There are 7 hidden switches. A switch that is on adds its own fixed numbers to the row, and there is some noise. The rows also spread widely along 10 directions, which tell nothing about the answers.
In the rows, 128 means zero.
Known rows, each followed by its switches (1 for on, 0 for off):
[143 101 141 144 130 165 123 124  98 167 145 113 106 148 143 128 125 149
 139 139 137  94 149 139 142 135 125 137 129] => 0 0 0 1 0 0 0
[102 148 108 157 105  77 171  74  96 125 169 133 146 136  93 124 106 142
 160 144  45 151  98 172 100 152 151 133 109] => 0 0 0 0 0 1 0
[ 74 135 165 105 131 117 160 128 142 146 154 119 137 140 157 129  83 108
 112 104 122 146  92 161 119 138 144 130 109] => 1 1 0 0 1 0 0
[128 142 154 183 136 130  95  69  77 127 128  90 156 143 134 137 133 126
  91 158 146 141 140 143 138 101 119 129 105] => 1 0 0 1 0 0 1
[ 91 115 195 125 131 140  91 132 115 140 136 114  78 141 144 132  96 136
 122 103 180 119 160 132 138  96 123 147 118] => 0 0 1 1 1 0 1
[118 126 139 153 151 152 134 118 137 133  96 105 140 109 170 135 149 121
  78 155 194 102 162  89 134 101 108 137 121] => 0 0 0 0 0 0 1
[ 93 136 107 160 123  94 160  52  95 152 150 110 179 183 131 163  76 128
  89 153  84 118 155 166 113 128 161 117  92] => 1 0 1 0 0 1 0
[119 131 119 183 165  98 152  27 111 166 130 115 134 152 152 141 115 153
  96 191 144  70 195 122 115 149 157 157 157] => 1 1 0 1 1 1 1
[ 89 126 163 142 147 106 149 131  93 129 132  95 149 125 128 128 141  87
 114  97 139 138 136 140 145 141 129 140 114] => 0 1 0 1 1 1 1
[126 147 120 126 115 158 217 107 121 142 166 133 111 123 145 133 130 126
 127 170 105 104  91 153 106 152 113 122  94] => 0 0 1 0 0 1 0
[169 116 155 127 149 169 134 141  82 140 142  91 123 138 115 125 191  74
 140 113 188 113 178 137 159 147 140 128 134] => 0 0 0 1 0 0 1
[122  96 153 150 117 128  96  57  86 149 144 167 116 182 128 142 162 117
 151 194 140  59 156 165 147  82 118 134 129] => 0 0 0 0 1 1 1
[ 75 126 128 166 155  52 136 104 115 130 115 109 132 105 131 130 126 127
 121 106 150 115 173 103 120 140 152 163 174] => 1 1 0 1 0 0 0
[105 121 135 173 129 131 148  62 115 167 140 155 157 160 168 141 134 134
 120 197 116  83  92 150 124 118 106 131 119] => 0 1 0 0 0 1 1
[ 81 124 169 127 116 117  90 116 114 119 132  96 140 154 120 145  74 131
 105 103 126 162 161 157 136  86 147 130  89] => 0 0 0 1 1 0 0
[ 63 145 128 145 113  78 165  82 135 107 140 123 101 117 112 146  78 162
 114 148 115 128 166 123  90 104 143 151 117] => 0 0 1 1 0 1 0
[ 76 122 119 129 144  82 174 119 125 129 118  65 152 132 125 150  84 118
  79  89 136 136 208 116 117 145 180 143 134] => 1 1 0 1 0 0 0
[120 125 126 165 128 101 109  95  74 136 149 104 120 141 114 123  93 143
 142 112  91 122 162 144 127 144 150 137 126] => 0 0 1 0 0 1 0
[106  99 153 145 137 123 105  94  94 156 137 113 125 172 140 138 122 112
 120 135 156  84 181 152 143 117 147 141 153] => 1 1 0 1 0 1 0
[122 123 138 120 131 134 206  96 113 183 174 162 125 166 135 158 161  96
 140 162 144  84 122 161 130 152 141 120 108] => 0 0 1 1 1 0 1
[ 85  76 153 128 142 115 164 125 103 209 145 139 124 186 164 145 114 132
 128 111 137  44 163 146 156 150 137 143 127] => 1 0 0 1 1 1 1
[130 123 142 159 137 127 109  30  90 167 153 136 125 203 130 160 126 118
 118 188 173  70 214 159 131 108 168 129 147] => 1 0 1 1 0 1 1
[124 159 102 179 151 100 188  45  99 141 127 135 181 123 134 144 181 111
 105 198 121 104 124 134 117 144 124 133 105] => 0 0 0 0 1 1 1

New rows, each followed by its switches (1 for on, 0 for off):
[139 113 192 116 122 193 110 138  94 143 151  98 104 148 141 122 122 118
 126 124 160 126 134 162 155 110 112 124  90] => 0 0 0 1 1 0 1
[101  80 157 151 123 120 104 127  72 142 106  85 126 150 132 144 139 124
  93 112 155  88 185 128 157  93 112 133 115] => 1 0 0 1 0 0 1
[ 83 110 147 175 159  85 114 114 101 156 115 112 144 135 149 141 121 127
 104 103 153 108 161 100 142 128 131 149 138] => 0 1 1 1 0 0 1
[ 70 137 140 114 133 134 199 126 166 144 139 145 139 126 173 154 121  99
  93 149 158 118  95 124 108 117 123 127 110] => 0 1 1 0 0 0 0
[ 48 126 168 131 114 107 168 149 131 105 112 120 122 106 130 139 127 118
 104 108 158 129 131 116 127  86 105 141  99] => 0 0 0 1 0 1 1
[112 113 127 175 146 119 130  93 118 170 114 111 141 141 151 142 101 169
  98 147 143  97 178 103 131 128 134 146 128] => 0 0 0 1 0 0 1
[ 64 145 167 152 122  78 128 112  93 129 148 136 176 143 124 131 118 101
 131 101  90 168  71 167 137 117 125 123  78] => 0 0 0 0 1 1 1
[107 137 154 144 133 135 149 125  99 144 136  88 155 132 134 137 107 123
  97 109 119 153 121 146 139 136 124 126  75] => 0 0 0 1 1 0 1
[110 142 149 118 131 143 149 102 127 147 157 154 143 152 147 138 148  83
 138 158 148 112 109 170 132 120 134 126 113] => 0 0 0 0 1 1 0
[139 133 127 134 130 118 170  95  87 142 174 118 110 137 101 131 133 119
 149 131 108 123 144 163 120 162 154 132 115] => 0 0 1 1 1 0 0
[ 79 130 144 106 128 118 211 140 123 136 148 138 108 112 149 143 151 100
 111 130 144  96  88 138 117 134 105 126 102] => 1 0 1 0 1 0 0
[101 132 139 165 125 122 143  56  97 113 112  83 147 145 128 156 118 118
  67 182 147 113 184 140 119  93 128 131 113] => 1 1 0 1 0 1 1
[112 145 151 119 129 161 155 121 152 141 153 138 104 121 165 120 117 129
 138 151 155 117 106 143 115 126 123 138 122] => 0 0 0 0 0 1 0
[119 153 146 148 154 144 120 116 121 149 141  78 146 136 154 134  74 138
  92 103 151 159 164 123 128 143 156 134 105] => 0 0 1 1 0 0 0
[ 82 146 152 170 161  86 108  93  88 147 132  91 153 142 150 133  84 133
  85  97 131 140 152 134 135 135 144 144 106] => 1 0 1 1 1 1 0
[109 138 133 157 123 102 153  96  88  73 127  76 109  79 103 124 156 122
 106 144 133 139 135 130 110 115 113 144 130] => 1 1 0 1 0 0 0
[124  95 145 161 127 122 128  91  75 164 147 122  94 153 125 137 111 166
 135 141 110  81 156 138 134 129 119 140 114] => 0 0 1 1 1 0 1
[ 94 154 124 134 106  97 187 108 129 100 149 117 111  96  97 129 120 144
 138 139 107 157 118 139  95 125 131 141 110] => 0 0 0 1 0 0 0
[117 111 134 155 137 129 135 131  73 113 108  87 130 101 134 142 164 107
  84 129 141 100 138 114 141 108  86 132  93] => 0 0 1 0 1 0 0
[ 96 122 171 162 118 125  92 115  74 105 120  86 156 132 133 123 123 104
 103 119 117 152 111 144 146  93 100 126  92] => 0 1 0 0 0 1 1
[134 137 136 168 155 121 109  58  79 140 141  85 118 144 147 124  95 137
 102 150 122 103 170 142 122 148 149 144 138] => 1 1 1 0 1 1 0
[115 131 163 129 129 138 139  81  93 166 176 136 128 189 126 146 111 109
 135 142 131 113 149 182 133 131 154 120  99] => 0 0 1 1 1 1 1
[111 117 146 118 131 149 165  90 140 180 148 120 113 182 155 148  91 134
 107 151 168  82 199 151 127 134 170 135 134] => 1 0 0 1 0 1 1
[117 136 159 164 144 132  96  60  83 134 143 124 141 158 139 147 135 104
 112 171 143 115 139 160 131 101 121 132 116] => 0 1 1 1 1 1 0
[132 156 127 154 150 116 151  84 117 130 147 133 128 106 127 128 170 119
 140 162 155 121 131 134 120 135 136 149 137] => 0 0 0 1 1 0 0
[112 115 110 140 147 131 179  97 133 200 153 149 127 165 172 143  98 145
 126 150 129  59 157 132 119 159 152 134 135] => 0 0 1 0 0 1 0
[126 104 142 128 110 155 170 122  94 114 141 135  96  99 136 124 196  98
 137 176 129  86  74 148 130 112  67 130 113] => 0 1 0 0 1 0 0
[149 105 138 132 157 161 138  98  93 187 149 116 134 169 173 140 146  93
 109 151 163  63 155 152 148 158 140 124 139] => 1 1 1 0 1 0 0
[144 121 138 144 150 159 137  93  86 152 136  80 150 161 142 154 142  90
  79 153 170 100 183 142 138 133 141 121 124] => 1 1 1 1 0 0 0
[ 83 134 132 123 127  91 197  95 157 144 145 145 102 128 123 144 102 152
 130 146 133 116 155 128 100 131 157 152 126] => 0 0 0 1 1 0 1
[ 56 110 173 175 142 100 119 125  91 158 112 114 131 136 172 141 101 146
  84 105 153  92 128 111 142 107  92 145 106] => 1 0 1 1 0 1 1
[114 159 131 128 136 145 225 125 109 146 164 118 157 124 153 138 160  75
 105 137 134 120  79 158 118 168 117 107  90] => 1 0 1 0 0 1 0
[ 98 129 142 125 121 110 175  95 134 178 182 167 125 165 138 137 114 130
 166 139 116 113  96 177 115 152 156 131 136] => 1 0 0 1 0 0 0
[137 120 159 120 123 162 163 103 102 146 153 121  90 142 146 124 153 108
 132 160 154  80 139 161 133 133 117 134 122] => 1 0 0 0 1 1 1
[ 97 101 147 121 130 132 177 177  94 132 129  73  99 109 134 121 124 125
 113  75 141 100 155 126 139 153 116 143 122] => 1 0 0 1 0 1 0
[ 89 103 115 154 129  66 157  99  86 141 124 104 155 160  89 152 127 119
 121 114 113 104 219 129 137 132 170 141 131] => 0 0 0 1 0 1 1
[ 67 112 152 156 141  94 123 123  84 124  97  72 145 135 126 154  98 121
  64  92 148 118 207 109 145  98 127 137  88] => 0 0 1 1 1 1 1
[ 95 140 129 161 115 106 157  91  91 137 148 130 174 148 121 159 129 116
 109 144  97 142  94 154 123 113 118 114  78] => 0 0 1 1 0 0 0
[121 133 128 158 149 124 160  65 109 176 156 153 147 174 142 156 152 113
 127 177 155  83 154 143 127 138 143 130 128] => 0 0 1 1 0 1 1
[ 81 122 157 115 120 141 197 129 128 157 147 109 152 147 168 140  99 108
  80 129 111 130  77 162 125 138 113 116  73] => 1 1 0 0 1 0 1
[ 49 144 150 148 127  57 149 105 106  93 133 114 148 104 106 133 116 114
 119 106  98 166 111 144 116 117 127 149 108] => 0 1 0 1 1 1 0
[ 82 142 158 141 111 116 134  89  89 107 154  87 122 138 113 141  67 133
  99 130  81 159 128 166 112 107 128 130  77] => 0 1 1 1 1 1 0
[133 117 149 112 114 188 182 154 125 121 126  82 103 110 146 129 133 121
  93 138 160 111 143 128 130 116 102 125  91] => 0 0 0 0 0 0 1
[ 75 147 134 130 147  94 120  80 159 135 124 126 142 144 148 141  81 132
 101 139 159 124 191 123 111 105 175 151 136] => 0 0 0 0 1 1 0
[ 90 141 175 141 132 128 124  83 132 152 152 116 128 168 156 131  72 128
 115 133 150 137 137 159 122 126 154 138 131] => 1 1 0 1 0 1 1
